There are 9 hidden switches. A switch that is on adds its own fixed numbers to the row, and there is some noise. The rows also spread widely along 12 directions, which tell nothing about the answers.
Some rows, each with its switches (1 for on, 0 for off) after it:
-6  0  -2  -9  -48  -4  -22  0  -16  -7  -19  -6  -28  -29  -8  47  14  25  22  18  -9  24
1 0 0 0 1 1 0 1 0
21  -12  -44  -15  13  -5  13  27  7  -17  5  -7  -54  13  -15  -28  -25  -39  -23  -37  -6  6
1 0 1 0 0 1 1 0 1
4  -15  -30  -19  -20  14  -14  -3  -29  -64  17  -52  -13  0  34  -28  4  -12  13  2  -15  21
0 0 1 0 0 1 0 1 0
-37  19  8  11  6  19  -5  11  4  63  4  -5  -33  -18  -8  -21  -9  -43  14  32  29  34
1 0 0 0 0 1 1 0 1
-17  -35  -23  -17  -37  -22  6  4  38  -15  -28  27  4  -22  5  34  -3  12  22  33  -19  -18
0 0 0 0 0 1 1 1 1
-3  25  9  -2  -30  3  0  -16  26  12  -22  30  8  -37  -22  10  4  2  31  24  23  3
1 0 0 1 0 1 1 1 0
-6  -2  -35  -11  -41  -4  1  22  -25  15  -43  -7  -14  -29  -11  2  1  0  21  22  -4  33
1 0 1 0 0 1 0 1 1
17  3  -40  -29  -30  4  -17  32  -7  -18  -16  3  -15  -11  -23  19  -3  1  10  -56  -18  26
1 1 1 1 0 1 1 0 1
30  14  0  18  8  -32  16  -5  20  2  -12  8  -37  11  0  -27  -36  -24  5  28  14  34
0 0 0 0 1 1 0 1 0
-30  -6  8  -35  -40  12  -4  -3  -44  0  -16  -13  9  -11  -19  34  28  16  23  -17  -3  -3
0 1 0 1 0 1 1 0 0
15  25  -2  25  7  18  -11  13  -39  -18  12  -31  10  19  21  -38  -3  -25  12  22  -5  26
0 0 1 0 0 1 1 1 0
9  9  -4  -1  28  14  9  -1  -12  -8  29  -19  -11  15  -12  -29  -13  -20  -5  3  17  6
0 0 0 0 1 0 0 1 1
19  38  8  8  22  -9  2  -14  16  -17  2  35  58  -7  -39  -7  -10  1  14  11  23  -39
1 0 1 0 0 1 1 1 0
-17  35  20  11  2  19  -23  -1  17  1  3  30  22  -32  -30  18  6  1  11  -2  20  -23
1 0 1 0 0 1 1 0 0
17  -19  9  -1  -33  -44  -3  -6  4  -6  -9  35  23  30  9  9  -13  6  48  7  -21  4
0 0 0 1 0 0 1 0 0
-32  11  16  -17  -9  -4  -5  8  -49  22  -10  -10  -27  4  -39  39  13  -7  2  -23  1  2
1 0 0 0 0 1 1 0 1
-10  5  -31  -7  -24  39  -16  27  -15  -13  -19  4  -12  -12  -6  -14  7  -26  -6  -55  -26  4
1 0 0 1 0 1 1 0 1
-37  -20  -11  -8  -29  7  5  9  8  11  -30  -4  -40  -21  11  -12  -4  -29  12  11  2  18
0 0 0 0 0 1 0 1 1
2  -26  -2  -6  5  3  5  13  33  34  44  4  -35  12  -12  -5  -13  -29  23  32  25  -1
1 1 0 1 0 1 1 0 0
-42  -10  1  -58  -22  -13  11  -23  -33  33  -6  -35  -9  -16  -23  -15  4  -11  36  -4  41  33
0 1 1 1 0 1 1 0 0
41  -28  -29  -26  -57  -20  29  -20  -6  -11  -21  9  -19  -5  -1  -36  -14  2  46  28  4  21
1 0 0 1 0 1 0 0 0
15  -36  25  -11  -40  18  13  -6  -2  14  16  37  -11  18  -31  -27  -6  -13  75  -13  44  -2
0 0 1 1 0 1 1 1 1
-12  19  38  20  4  -22  -2  -21  29  4  -11  44  6  15  6  -7  -17  -27  12  13  5  -22
1 0 0 0 0 0 1 1 1
25  32  -3  5  7  -13  13  -3  -33  -55  -13  -21  -18  16  9  3  -15  -7  -17  9  -20  12
0 0 0 0 0 1 0 0 1
22  0  -31  -19  -27  38  -9  8  -1  -12  -2  -3  13  -33  -8  -24  10  16  16  -19  4  22
0 1 0 0 1 0 1 1 0
0  -11  -48  -20  -6  -34  16  -11  14  1  -21  -11  0  -9  5  -26  -21  -19  0  37  -9  7
1 0 0 1 1 1 0 1 0
15  1  -21  -12  -48  51  19  2  -28  -5  -9  -15  -23  -32  12  -9  21  12  -1  31  -3  8
1 1 0 1 1 0 1 0 1

New rows, each followed by its switches (1 for on, 0 for off):
-10  -3  30  16  -39  -1  14  -19  -3  -2  -33  32  -19  -9  6  -8  1  -12  13  30  2  -26
1 0 0 0 0 1 0 0 0
37  13  3  6  -11  3  30  -6  -40  9  -2  -10  -39  17  -17  -26  -9  -14  8  26  18  22
1 0 0 0 1 1 1 1 1
-11  27  25  36  -33  55  17  -3  -42  5  -14  -21  -27  -4  51  -31  15  -32  -4  73  -4  3
1 1 0 1 0 1 1 0 1
31  -11  -39  -8  -5  38  -4  35  -4  -24  18  -24  -38  3  -12  -15  -3  -15  -8  -33  -5  20
0 1 0 1 1 1 0 1 0
12  -2  -32  8  -25  -14  -27  13  22  -9  -7  5  35  -13  28  -1  -14  6  40  46  -18  36
0 0 1 1 1 1 1 1 0
-23  -5  6  -15  -16  -39  -27  -7  51  24  -4  9  -28  -17  8  21  -16  -10  33  21  11  36
1 1 0 0 0 0 0 1 0
-27  0  -38  -44  9  -20  -6  0  36  -2  -1  -10  -8  -29  -6  11  -11  -9  -13  -11  -4  9
1 1 0 0 0 0 1 0 1
-3  -2  12  -8  -17  -11  35  -43  -35  -26  -12  -24  -19  15  34  -48  -10  -28  0  37  7  -4
0 0 1 1 1 1 1 0 0
-40  37  20  26  21  52  -4  19  2  5  5  -9  -22  -10  -4  13  13  -39  -27  9  9  -20
0 0 0 1 0 1 1 1 1
-33  -11  -16  -27  28  -10  23  13  -27  29  -7  -13  10  33  -18  -41  -17  -53  -12  -33  1  -11
0 1 0 1 0 1 1 0 1
16  36  28  25  13  6  25  -5  -1  4  -3  7  -17  12  13  -24  -16  -23  -7  38  15  6
0 1 0 0 0 0 1 0 1
0  24  -12  -1  -14  -2  7  7  24  -1  -21  4  -31  -34  -7  42  0  11  -9  36  6  17
0 0 1 1 1 0 1 1 1
-10  34  12  -2  -15  31  5  -3  -35  15  -9  -13  16  -22  -11  1  22  6  10  31  16  2
1 1 0 0 0 0 1 1 1
11  -1  -7  4  -48  26  -3  14  11  29  -5  21  18  -37  -9  17  14  22  46  62  11  7
1 1 0 1 0 1 1 0 0
-3  22  3  6  7  -8  -7  20  -7  37  -5  6  3  3  -33  7  -12  -12  30  9  18  36
0 0 0 0 0 1 1 1 1
-38  34  37  14  -6  33  -30  10  3  18  18  1  -23  -21  -20  57  18  -8  18  24  23  1
1 0 1 1 0 1 1 1 1
-4  15  -23  10  -3  -41  22  18  -19  22  -44  -15  -56  11  11  25  -7  -22  -53  31  -39  12
1 0 0 1 1 0 1 0 0
46  25  -16  -30  -8  -22  26  -20  -24  -3  4  -16  -1  -5  -30  12  -3  27  6  27  14  20
1 1 0 1 1 0 1 0 0
-5  11  -13  11  -5  21  -29  41  22  32  11  2  17  -21  -16  15  -3  -2  41  30  19  32
0 1 1 1 0 1 0 1 0
3  -37  -18  -13  -39  15  1  9  -29  -17  -6  -10  -41  17  7  -37  -1  -31  21  -27  -12  9
1 0 0 0 0 1 0 1 1
4  35  -35  -8  18  10  11  6  -16  1  -6  -30  29  -4  1  -35  -7  -26  -8  31  -2  14
1 1 0 1 0 1 1 1 1
-4  -1  18  -10  -42  -15  -5  -40  -6  -47  -4  -17  -55  11  55  7  -1  -14  6  18  -23  19
1 0 0 1 1 0 1 1 1
-8  13  17  13  -2  29  20  -31  26  -20  -2  15  -3  -7  33  -51  -9  -34  -6  26  12  -22
0 0 0 1 1 0 1 1 1
28  -25  4  9  -38  -13  21  8  -15  -4  -19  19  -32  28  4  -12  -11  -13  32  15  -6  14
0 0 0 0 0 1 1 1 1
46  25  -17  19  -26  11  1  26  0  12  -11  19  -18  -20  -22  14  -7  14  25  37  3  37
1 0 0 0 0 1 1 0 1
12  25  -3  4  -29  -7  -10  16  -15  -22  -26  -1  -15  -18  -2  53  11  22  -7  18  -19  3
1 1 1 0 0 1 1 0 0
-25  -3  22  -10  -9  28  19  -15  -26  -6  10  -4  -10  -19  -34  26  27  8  -5  28  20  -56
1 0 0 0 0 1 0 0 0
-38  52  29  14  11  35  -13  -7  -4  -6  -1  -27  -4  -16  20  -1  12  -30  -12  23  13  7
0 1 0 1 0 1 1 1 0
36  -27  10  -13  -49  -4  18  0  0  3  2  34  -14  15  -27  16  -1  12  54  15  14  -6
1 1 0 1 0 1 1 1 1
-23  2  -13  21  -12  56  -22  42  0  14  -7  -5  -27  -27  -3  -27  6  -35  4  -14  11  17
0 0 1 0 0 1 0 1 0
-12  2  -24  19  -17  14  -46  38  20  4  -2  27  48  -4  13  11  -2  -8  31  2  -37  4
1 0 0 1 0 0 0 1 1
32  4  -25  -12  -43  37  6  12  -13  -16  0  -31  -64  -13  16  -21  5  -11  11  7  2  49
1 1 0 1 0 0 0 1 1
-1  -8  2  -7  -28  19  11  5  -11  47  0  -2  -37  -2  2  -53  -3  -37  27  5  30  31
1 1 1 1 0 0 1 0 0
5  12  25  1  -27  -8  16  -30  -46  1  -21  7  13  20  2  -43  -5  -20  37  15  11  5
1 0 0 0 0 1 1 1 1
2  8  10  -3  -36  21  -22  7  -18  0  10  -4  -20  -4  10  30  11  11  19  5  -12  22
1 1 0 1 1 0 1 0 1
1  14  -30  -4  -14  43  10  13  -9  31  6  -34  -15  -41  -7  -7  16  -2  0  66  20  21
1 1 0 1 1 1 1 1 0
-45  -6  -19  14  -33  69  -9  23  -17  26  -9  -6  14  -35  34  -41  24  -30  7  34  -10  -10
1 0 1 1 0 0 1 0 1
46  -6  -31  -19  3  -12  -7  23  24  -35  15  33  14  -2  -52  14  -27  18  31  -36  8  3
0 0 1 0 0 1 0 0 1
44  10  -44  -19  13  -3  14  3  23  -52  17  -15  -3  -2  -5  -14  -11  -4  -10  3  0  3
0 0 1 1 0 0 1 1 0
9  20  -20  2  0  -2  26  27  36  41  -38  42  -4  -21  -42  11  -8  -11  -14  7  11  -14
1 1 0 1 0 0 1 1 1
23  20  -25  -14  8  3  20  6  -26  -21  4  -10  10  -15  -34  18  4  19  -9  27  6  -19
1 0 1 0 0 0 0 0 1
9  17  12  -4  -62  -19  -1  -13  -62  -15  -47  -5  17  -4  14  23  16  27  27  27  -28  18
1 1 0 0 0 1 1 0 0
-8  0  -41  20  13  6  6  50  17  22  -23  10  -21  4  -14  2  -4  -43  -38  -1  -26  -22
1 0 0 1 0 1 1 1 0
-23  8  -16  -4  1  33  -19  7  -40  -10  20  -44  -9  3  22  -29  5  -34  2  0  -13  21
1 0 0 0 0 1 1 0 1
-27  15  8  7  18  -45  -26  7  19  1  -17  21  -2  11  -12  29  -27  -21  -7  -14  -13  -5
1 0 1 0 1 1 0 1 1
12  -9  29  -12  -47  -13  5  -16  -7  -3  -12  19  -62  2  -28  27  8  2  32  -14  20  7
1 0 0 0 0 1 1 1 0
-12  11  1  -17  7  -38  7  -11  -5  12  -6  16  35  3  -32  17  -18  -1  27  28  13  -14
1 0 1 1 0 1 0 0 1
-21  22  39  -20  -13  33  7  -19  -27  -31  3  -3  -4  -20  -23  46  30  23  -6  -12  13  -35
0 1 0 0 0 0 1 0 1
26  5  -38  10  -47  16  -1  5  -15  -33  -26  -18  -8  -20  42  -30  7  -5  11  43  -30  27
1 0 0 0 0 1 1 1 0
-18  -8  16  -21  -57  -8  -8  -19  19  -2  -18  12  -20  -27  7  37  15  15  33  26  5  2
1 1 0 1 0 0 0 1 0
11  28  10  11  -26  22  -5  -20  -25  -10  -13  9  44  -4  8  -50  4  -10  35  10  5  4
1 0 0 1 0 0 0 1 0
4  9  -11  10  -13  40  11  29  -25  47  -27  7  -8  -13  -24  -70  -9  -35  18  -24  26  33
0 1 0 0 0 1 0 0 0
11  -2  26  6  -7  1  -26  3  -16  -2  54  -7  -10  20  -6  42  11  14  35  31  1  5
1 0 0 0 0 0 1 0 0
-5  29  10  -16  -13  19  0  -6  -2  15  2  -8  -23  -18  -26  11  3  -10  21  8  31  24
1 1 0 1 0 1 1 1 1
-20  24  -22  -23  13  18  2  -2  -43  1  7  -59  2  -18  -3  -30  14  -15  -5  11  18  29
0 0 1 0 0 0 1 1 0
-3  -20  -11  3  -19  -29  -7  43  -41  22  -22  -18  -48  36  -8  33  -2  -18  -3  -7  -31  20
1 1 0 0 0 1 0 1 0
-30  -28  11  -18  -22  4  15  -15  -14  -10  13  -26  -49  15  27  -7  1  -33  14  26  1  3
0 0 0 1 0 1 1 0 1
-36  -1  17  24  -25  13  -20  17  24  34  -19  29  -19  -12  15  -13  -8  -38  25  4  6  15
0 0 1 1 0 1 1 0 0
-13  15  -6  -24  -4  -8  -4  -24  4  -11  6  -3  9  -30  -15  29  -1  17  8  33  7  -3
1 0 0 0 1 1 1 0 1
-23  22  -9  -46  -4  -26  11  -28  -30  15  -20  -19  50  -12  -28  5  13  9  11  9  10  -5
1 1 0 1 0 0 1 1 0
15  -16  -28  -12  -11  -30  42  -22  -4  -25  -28  -10  -33  7  20  -40  -24  -26  -18  40  -10  -8
1 0 0 0 1 1 0 1 1
2  39  13  13  16  -41  20  13  -37  32  -37  1  -13  12  -30  41  -17  0  -26  37  -7  6
1 1 0 0 1 1 0 0 1
0  0  -12  -34  -26  15  27  -12  -31  -4  -8  -16  -45  -24  -34  24  15  14  -11  3  12  -6
1 0 0 1 1 0 0 0 1
-19  -13  2  -10  -10  4  5  19  1  49  -13  17  -29  5  -41  -24  -7  -39  26  -38  35  15
0 0 1 1 0 1 1 1 0
-16  -16  -20  -41  -23  -20  -3  5  -57  -1  -2  -43  -44  13  -14  23  6  -7  9  -19  -15  32
1 0 0 0 0 1 1 0 1
23  10  21  20  -18  2  -4  3  21  18  -3  48  -8  -9  -31  26  3  14  18  14  15  -13
1 0 0 0 1 0 1 1 0
-39  6  16  -2  -30  21  6  -6  -39  51  -17  -9  -13  -21  -6  -16  13  -19  29  37  21  20
1 0 0 0 0 1 1 0 1
-24  12  -9  5  0  -14  -9  15  5  27  -17  -18  -65  -9  -1  -2  -12  -42  -10  8  5  38
1 0 0 0 0 1 0 1 0
13  32  -21  -14  29  47  33  13  -21  24  8  -10  12  -12  -65  -46  -2  -28  -9  -10  46  -13
1 1 0 1 0 1 0 1 1
12  30  2  -25  -36  4  0  -11  -35  8  -13  -24  -19  -13  -5  -7  6  0  34  8  23  56
1 1 1 1 0 0 1 1 1
30  32  -5  6  2  37  15  -9  -32  -40  11  -30  -37  -10  -11  -4  14  -2  -31  15  7  -9
1 0 0 0 1 1 1 1 0
-4  1  16  10  -6  41  6  14  0  12  18  20  21  -14  -29  30  31  15  2  32  15  -59
1 1 0 0 0 0 1 1 0
-16  -27  11  -5  -26  -10  -1  15  0  24  1  -3  -57  2  -4  24  -3  -8  32  26  17  27
0 0 1 0 0 0 0 1 1
-59  8  45  5  32  -20  -2  -5  -26  20  11  -14  -6  37  -5  23  -3  -38  -3  15  6  -21
0 0 0 0 0 1 1 1 1
-3  11  2  -11  -15  66  6  -6  -26  -4  18  -5  -16  -40  -33  -16  18  3  7  -1  36  -13
1 0 1 0 1 1 1 0 1
8  28  19  -9  -26  24  20  -12  -18  7  -13  13  -8  -36  -44  19  10  23  28  19  38  10
0 0 0 0 0 1 1 0 1
-16  -22  -9  -14  -13  -15  4  9  22  43  2  0  -29  2  3  -14  -7  -30  21  24  17  14
1 1 1 1 0 0 1 1 0
-14  -1  18  -35  -4  -11  32  -46  -17  -34  9  -28  -38  3  -7  -8  -2  -18  1  10  26  -13
0 0 0 1 0 1 0 0 0
4  1  4  -15  -27  -23  7  7  6  12  -15  19  -53  -15  -37  64  -1  15  13  11  6  10
1 0 0 0 0 1 1 0 1
